There are 8 hidden switches. A switch that is on adds its own fixed numbers to the row, and there is some noise. The rows also spread widely along 11 directions, which tell nothing about the answers.
In the rows, zero is written as 128.
Known rows, each followed by its switches (1 for on, 0 for off):
[ 99  91 100 117 151 192 113 131 137 122 142 140 153 142 124  78  98 127
 142 101 160 163 103 162 114 146 148 147 120 109 135 132 153] | 0 0 1 0 1 1 0 0
[137 118 112 159  77 109 173  95 109  77 104  93 121 128 138 106 101 153
 115 150 186  96  70 130 143 129 108 136 154 105 127  96 135] | 1 1 0 0 1 1 1 0
[ 59  92  91 148 105 147  80 137  75  94 143 176 161 129 142 115 177 121
 143 131 146  90 137 131 139 179 175 167 104 122 130 159 163] | 0 1 0 1 1 1 1 0
[156  95  88 155 119 147 130 123 109  82 168 139  80 153 133 108 134 117
 140 138 183 113 137 148 127 140 160 137 109 142 153 142 104] | 0 1 0 0 0 1 1 0
[160 121 124  90 111 102 142 110 147 143 122 131 113 121 137 152 117 114
 135  87 170  83  66 168 132 106 104 120 141  70 121  52 162] | 0 1 1 0 1 1 0 1
[127 148 108 102 114  93 121 124 145 103 129 118 126 158 133 135 100 107
 127 136 174 103 129 129 154 140 111 152 109 120 116 130 126] | 1 1 0 0 1 1 0 1
[ 96 122 115 148 128 143 132 108 107 128 170 142 121 141 131  75 155  81
 197 147 145 140 102 164 140 148 120 125  92  98  98 129 167] | 0 0 1 1 0 1 0 1
[107 107 114 123 123 127  96 124 127 152 190 156 103 171 117 117 136  88
 163 121 187 162 135 191 147 164 179 175  91 147 121 135 135] | 0 1 1 1 0 0 0 1
[116 144 129 113  97  88 147 121 104 141 166 131  98 130 124 165 155  86
 157 121 127 108 103 156 157 142 121 135 117  98 108 132 134] | 0 0 0 0 1 1 1 0
[120 102  73 147 123 115 146  97 115  83 134 126 121 149  97 109 143 103
 167 144 180 113 139 134 164 122 125 130 133 142 112 120 177] | 0 1 1 1 0 1 0 0
[112 111  90 126  99 130 129 115  78 150 163 139 113 132  98 161 151  89
 156 121 119 105 124 151 173 166 150 124 144 139 118 158 170] | 0 0 0 0 1 0 0 1
[144 152  95 127 108 102 125 112 143  98 141 119 105 152 140 117 148  76
 165 147 172  78 125 137 154 112 109 129  95 103 100 124 148] | 0 0 1 1 1 1 0 0
[114 117  83 136 117 148 103 116 103 141 147 126 121 133 116 123 132 110
 159 127 142 104 138 144 170 158 121 101 122 113 108 137 176] | 1 0 1 0 1 1 0 0
[115  81 118 136 141 104 161 132 108 111 144 136 117 123 113 138 136 151
 143 126 156 133 137 141 143 144 117 122 148 104 131  86 158] | 0 0 1 0 0 1 0 0
[106  81 110 120 134 142 107 148  94 113 137 149 128 123 140 141 120 153
 133 119 144 110 149 140 146 179 138 128 134 108 149 106 157] | 0 1 0 1 1 0 0 1
[116 113 118 102 107 101 115 122 101 168 145 142 110 122 116 181 135 112
 146  99 136 102 121 164 169 162 130 117 143  98 118  93 179] | 0 0 1 1 1 1 0 1
[167 158 119  98  99  96  82 138 139 161 166 114  55 148 149 178 114 111
 130 114 166  97 166 160 161 165 130 121  97 110 133 118 106] | 0 0 0 1 1 1 0 0
[ 96 104 150 142 128  92 129 139  82 117 166 149 104 121 151 133 158 143
 156 147 147 121 137 143 136 179 115 124 102  85 124  97 130] | 0 1 0 0 0 1 1 1
[122  90  89 153 118 133 105  94 148 115 129 132 127 176 109  67 104 125
 139 129 252 161 123 174 141 142 179 185 121 160 114  93 155] | 0 1 1 1 0 0 0 1
[146 114 133 103 141 129 175 143 120  94 167 134  97 130 151 144 104 115
 140 128 122 118  97 157 125 130 100 105 114  89 153 118 105] | 1 1 1 0 0 1 1 1
[121 113 153 141 120 109 135 163 109  97 172 131  90 131 174 128 129 156
 135 152 152 128 137 137 121 176 122 146 100  79 154 111  91] | 0 0 0 1 1 1 0 0
[115 112 115 132 126 111 147 113 119 116 114 129 139 119 135 110 131 143
 144 134 160 108 119 132 141 139 100 115 137  92 109  83 173] | 0 0 0 0 0 0 0 1
[176 110  84 102 172 127 122 121 175  92 135 139  81 163 130  91 130  73
 181 115 200 101 129 154 140  83 115 120  84 109 106  80 129] | 0 0 0 0 1 1 1 1
[ 98 128 151  78 162 129 165 142 137 148 144 116 132 107 133 145  83 142
 148 100  93 157 108 152 135 146  65  96 136  62 124 102 144] | 1 0 0 0 0 1 0 0
[147 161 116 111 117  89 128 119 143 116 151  96  91 151 128 144 101 114
 134 144 166 119 154 138 157 144  93 116 102 119 118 129 119] | 0 1 1 0 0 1 0 0

New rows, each followed by its switches (1 for on, 0 for off):
[137 108 100 116 143 166  91 134 138 110 128 132 122 130 150 101 113 141
 140 109 168 100 135 141 125 142 117 114 107  90 135 105 143] | 0 1 0 0 1 1 0 0
[133 147 130 151 104  99 103 119 139 125 166 134 104 155 166  90 156 108
 150 160 199 109 129 156 126 153 131 150  65  97 101 115 118] | 0 0 1 0 0 0 0 1
[122  75 120 126 130 124 117 152 128 101 149 174 117 136 156 136 145 145
 114 108 182 111 127 161 106 143 175 170 115 105 156  93 122] | 0 0 1 1 0 1 1 0
[ 92 154 121 124 101  63 130 138 110  62 113 114 155 142 145 144 113 146
 100 170 159  93 155  83 149 175 102 162 113 118 126 148 127] | 0 1 0 0 1 1 0 1
[103 120  83 104 166 149  95 167 142  68 145 145 145 158 140 111 123 117
 134 139 147 114 199 108 137 154 132 152  81 134 139 180 120] | 0 0 0 0 1 0 0 0
[140 124 114 107 140 135 145 133 147  99 160 116  98 153 133 122  95 115
 142 127 159 143 139 154 134 134 121 136 113 127 143 131 108] | 0 1 0 1 0 0 0 0
[160 129 125 111 114 136 169 112 128 104 123  91  96 127 148 133  55 143
 119 131 144 119  88 154 145 139  82  82 144  96 149  94 127] | 1 1 1 1 0 1 1 1
[ 56 136 136  97 144 115 102 148 121 126 159 148 150 132 145 128 151 107
 175 125 119 129 144 146 148 165 109 148  84  85 101 135 156] | 0 1 0 1 1 0 0 0
[158  78  76 122 153 186 140 117 105 126 144 135  97 123 108 116 112 118
 161 104 132 114 129 150 145 138 120  69 151 117 144 112 168] | 0 0 0 0 0 1 0 1
[109  99  79 130 137 123 127 114 127 113 142 130 125 166  83 101 114 100
 155 128 192 155 137 143 162 145 154 166 131 159 110 130 156] | 0 0 0 0 1 1 0 1
[105 122 152 127 114  83 115 137 124 126 147 138 114 129 158 133 146 144
 141 128 180 114 121 161 136 153 116 144  95  75 112  75 133] | 0 1 1 0 1 0 1 0
[118 151 123 111 108 117 150 120 144  96 150 109 121 153 137 109 103  93
 148 139 157 134  90 151 132 128 111 157 103 108 124 144 122] | 0 1 1 1 1 1 0 0
[ 75  53  84 171 142 105 115 157  63  59 158 182 133 153 117 127 178 134
 142 162 176 114 189 110 161 183 182 179 113 157 137 144 138] | 1 0 0 0 1 1 1 1
[110 185 107 109  75 116 142 107 142 101 102  92 165 136 143 119  99 113
 105 145 144  93  91 114 137 137  98 149 125 111 110 167 143] | 0 0 0 0 1 0 0 0
[ 67 156 133  75 116  62 108 156 138 126 129 149 175 147 132 187 115 132
  83 124 141 123 169 119 141 182 138 194 113 133 127 164 132] | 0 0 0 0 0 0 0 1
[115 159 109  80 111 164  73 104 155 198 146 113 124 153 126 120  62 101
 141  92 158 154 118 191 157 173 134 126 102 124 108 137 153] | 1 1 0 1 0 0 0 1
[ 75 135 130 120 102 122  79 136 100 162 154 135 134 130 135 143 125 135
 127 119 140 139 139 159 151 201 142 140 101 103 116 142 148] | 0 0 1 0 1 1 1 0
[155 153 130 128 137 116 122 118 138  99 138  89  76 144 159  88  92 126
 162 159 174 121 134 141 154 145  63  76  77  77 108  88 118] | 0 1 1 0 1 1 1 1
[ 69 137 113 116 149 157  96 159 109 101 175 146 147 159 140 106 113 109
 135 158 116 163 179 136 136 200 140 142  65 139 132 214 116] | 0 0 1 0 0 0 1 1
[108 137 152 108 116  75  89 147 123 151 146 145 118 121 176 164 142 157
 129 129 155  82 162 142 147 180 102 122  92  67 115  80 137] | 1 1 0 0 0 0 0 1
[136  84 117 135 130 161 148 126  98 114 161 133  95 126 144 114 105 141
 153 128 145 128 105 158 134 158 121 108 137  98 155  99 137] | 1 1 0 1 0 1 0 1
[124  90  72 136 130 182 134 121 113  77 145 144 131 147 117  96 115 115
 130 123 160 125 117 142 117 137 166 145 126 153 156 168 128] | 0 1 0 0 0 1 1 0
[ 77  77 135 137 173 117 111 174  98 108 187 175 121 141 143 111 168 131
 175 145 152 150 171 149 136 182 140 152  81  94 124 113 135] | 0 0 1 0 1 0 0 1
[120 138 128 102 115  95 155 123 139 124 134 100 110 140 117 141  88 120
 134 121 156 145 110 148 149 140 107 147 138 110 124 109 131] | 0 0 0 1 1 1 0 0
[129 100  81 137 119 141 128 129 146  67 119 153 155 145 147 100 131 131
 107 126 190  85 120 123 108 119 156 171 125 125 145 131 131] | 1 0 0 0 0 1 0 0
[120  76  85 144 147 128 118 153 144  49 122 140 137 166 133 102  99 172
  91 143 221 140 182 119 119 155 168 182 124 157 165 123 116] | 0 0 1 1 0 1 0 0
[129  79  58 137 170 169 154 130 108  73 141 115 114 156  87  97  95 114
 167 149 148 139 172 119 180 147 115 101 137 162 131 151 156] | 1 0 0 0 1 0 0 1
[172 109 126 150  92  71 118  88 128 188 135 105  60 127 118 144 131 158
 142 109 219 114 125 179 165 141 116  98 148  89  98  16 164] | 0 0 1 0 0 1 0 0
[124 141 112 138 117 153  90 114 130 122 149 110 102 150 145  74 110 114
 155 136 182 137 123 157 136 159 125 128  78 105 111 129 119] | 0 1 0 0 1 1 1 0
[133  80  69 114 184 168 160 153 124  57 141 124 119 146 102 116 103 121
 153 133 132 133 175 116 150 130 114 111 133 145 151 155 139] | 0 0 0 0 1 0 0 0
[129 118 117  97 142 122 100 124 153 125 121 146 126 121 149 121 134 128
 146  93 170  94 121 154 122 119 109 116 102  76 112  72 151] | 0 1 0 0 0 1 1 0
[ 85 136 112 137  83  87 131 116 120  96 135 153 156 141 144 121 179  91
 143 142 169  83  90 131 130 128 151 199 114 102 104 135 151] | 0 0 0 1 1 1 0 0
[ 80 108 135 170 121 100 155 140 103  79 170 127 126 154 135  86 142 131
 150 173 176 162 125 134 128 167 135 184 101 113 121 139 113] | 0 0 1 0 1 1 0 0
[ 92 105 118 141 121 187  93 163 108  85 135 142 154 126 190  91 101 173
 104 143 147 112 132 123 102 193 142 149 105  86 169 149 116] | 1 0 0 1 1 1 0 0
[ 94 139 150 116 116  33 120 156 122 111 178 150 105 147 145 170 171 114
 145 143 168 114 158 136 144 158 128 185  82  99 116 118 103] | 0 1 0 0 1 1 0 0
[111 117 104 127 106 144  89 123 124 145 149 131 129 145 131 118 119 127
 129 114 178 128 125 165 141 164 152 147 113 119 124 130 150] | 0 1 1 0 1 0 0 0
[120 129 109  91 161 111 140 144 156 106 151 117 112 159 111 138  84 114
 139 126 151 164 166 143 151 140 111 136 113 134 132 135 125] | 0 0 1 1 0 1 0 0
[139 114 116 117 121 145 136 133 120 102 144 115 111 141 135 121  79 138
 117 127 160 132 112 141 128 161 129 136 130 118 158 130 113] | 0 1 0 0 1 1 0 1
[104 121 101 153 105 113 125 125 114  82 140 123 131 163 135 103 115 116
 134 167 184 122 134 127 155 164 139 165 110 138 124 146 134] | 1 0 1 1 1 1 0 1
[120  68 113 122 164 139 165 150  94  87 149 150 111 121 126 132 128 132
 151 124 126 126 121 142 136 144 118 107 136  96 149 102 146] | 0 0 1 0 1 1 1 1
[134  84 104 137 122 114 147 137 100  89 132 155 115 113 139 151 159 144
 121 121 149  77 135 126 127 136 136 123 139 101 146 100 140] | 0 0 0 0 0 1 1 0
[102 121 120 110 113  74 151 113 111 141 146 124 119 131  95 171 128 121
 143 113 145 135 131 146 165 148 118 140 150 124 113 112 160] | 0 1 0 0 0 1 0 0
[ 92 124 131  82 161 109 143 143 159 107 112 106 139 143 120 124  63 145
 125 113 160 179 139 147 150 147 103 149 127 115 121 102 131] | 0 0 0 1 1 0 1 0
[125 108  98 129 111 144 121 133 121  93 144 150 137 134 158 130 138 125
 129 129 155  76 127 143 129 135 137 136 116 110 144 131 146] | 1 1 1 1 0 0 0 0
[114 131 102 156  67  83 127 107  98 102 162 143 113 144 141 140 188  81
 164 155 172  58 102 144 161 132 142 160 109 111 105 128 154] | 1 1 1 1 1 1 0 0
[176  78  87 140 164 129 163 128 124  66 135 110  66 150 113 100  99 131
 155 144 188 130 149 132 155 125 108  99 130 132 137  85 122] | 0 0 0 0 1 1 1 1
[130 131 119  99 111  87 159 127 155 102 135 142 134 152 143 146 119 104
 117 125 171 101 101 147 132 116 137 180 127 120 129 115 124] | 1 0 0 1 0 0 0 1
[110 111  99  82 153 110 113 143 131 111 136 130 111 145 105 164  99 116
 140 104 148 135 170 143 169 148 124 132 122 135 130 123 142] | 0 1 0 1 1 1 1 0
[152 130 114 125 126 123 151 150 124  74 158  96  75 159 134 131  75 136
 107 154 161 150 154 128 139 165 130 141 112 143 163 161  65] | 0 0 0 0 1 1 1 0
[120 127 122 151  77 107 168 122  81  92 132 110 115 113 150 152 128 150
 111 160 124  90 118 127 146 168 109 109 142 106 142 134 141] | 0 0 1 1 0 0 1 0
[153 102 103 104 141 153 146 105 139 136 135 122  99 124 113 122 101 115
 155  90 154 128  93 178 137 110 109  87 138  95 124  83 159] | 0 1 1 0 0 1 1 0
[139 129  85 146  84 131 106 137 120  63 113 128 139 138 164 121 127 148
  82 153 180  57 141  97 118 156 146 157 118 122 155 157 116] | 0 0 0 0 1 1 0 0
[122 161 106  73 122 132 129 119 173 118  99 106 154 138 140 127  77 112
 113 105 150 106 100 143 143 116  96 132 119 100 107 127 143] | 1 0 0 0 1 0 1 0
[150  63  75 105 190 155 143 131 116  95  96 114 103 119  94 127  73 160
 144 104 146 127 166 124 171 137  86  55 165 117 138  68 177] | 0 0 0 0 1 1 1 1
[156 127 101 124  99 130 152  94 141 137 161 110  85 156 106 117 108  76
 159 116 180 140  75 183 148 114 142 145 132 125 120 118 138] | 0 0 1 1 1 1 0 0
[143  72  81 144 130 150 163 148 108  35 140 156 126 147 138 109 137 119
 120 148 166  90 118 111 108 127 163 166 134 137 170 151 115] | 0 0 0 0 1 1 0 1
[110 109 123 119 108 143 135 134 112 134 144 116 121 130 134 139  80 150
 117 116 145 144 111 153 142 176 136 143 148 110 150 123 130] | 1 0 0 1 1 1 0 0
[ 91 130 120 105  83 104  96 134 120 145 139 145 156 135 136 174 112 145
  85 105 157 112 128 146 133 178 163 181 133 123 140 146 136] | 1 1 0 0 0 1 0 0
[127  99 101 131 117 135 110 109 135 144 148 145 118 140 123 107 138 122
 148 104 195 125 114 172 130 133 157 152 123 119 119  97 153] | 0 1 0 0 0 0 0 0
[ 96 104  77 117 112 141 112 120 124  93 106 120 153 157 103 123  71 136
 101 118 183 136 132 136 159 158 160 171 147 167 138 146 149] | 1 1 0 1 1 1 1 0
[ 68 106  95 158 113 145 159  97 111  97 140 144 167 142 112  63 161  91
 178 142 161 141  86 148 131 127 148 174 128 127  98 145 177] | 0 0 0 1 0 0 0 0
[ 97 137 136 167  96  71 121  93  90 152 168 127  88 140 130 106 172  97
 193 164 173 130 125 164 174 170 115 121  90  97  73  90 163] | 0 0 1 1 0 1 1 1
[ 91 123 118 157  84 128 121 110  92 108 154 147 131 130 149  97 172 105
 158 142 162 101  79 151 125 149 149 160 100  94 109 135 143] | 0 1 0 0 1 1 1 0
[126 129  70 136 101 128  98 110 148  88  99 108 145 162 127 103  89 129
 106 140 211 103 144 125 158 143 143 158 126 148 121 134 154] | 1 0 1 1 1 1 0 0
[130  85 121 145 120 125 144 133 113 111 156 145 111 127 148 127 137 153
 135 124 171 109 119 152 125 144 139 139 132 102 143  94 128] | 1 1 0 0 0 0 0 0
[107  30  82 139 168 172 102 154 110  90 156 195 128 132 132 101 172 126
 168 103 171 109 143 154 122 135 177 150 121 106 150  92 168] | 0 0 1 1 1 1 0 0
[101 146 120  85 122 115 110 150 143 103 119 114 141 146 142 154  71 141
  86 122 148 132 147 132 140 168 123 154 114 121 144 149 118] | 0 0 1 1 1 1 1 0
[ 94  28  94 158 141 121 147 147  77  62 171 192 117 151 114 119 179 119
 157 135 184 126 133 151 136 150 203 194 130 153 153 116 137] | 0 1 0 1 1 0 1 1
[145  96 113 152 138 113 178 113 156  67 118 106 116 149 130  62 104 141
 142 140 221 145  93 137 118 104 112 160 135 105 121  69 120] | 0 0 0 0 1 1 0 0
[ 67  92 147 138 122  67 131 156  69 110 188 157 100 149 122 158 152 123
 156 150 152 160 154 150 161 202 160 182 107 131 132 128 114] | 0 1 0 1 1 1 1 1
[158  97  82 114 122 125 113 100 164 137 128 143 108 155 110 126 120 106
 133  93 214 114 115 176 139 105 164 153 139 132 122  79 161] | 0 0 1 1 0 1 0 0
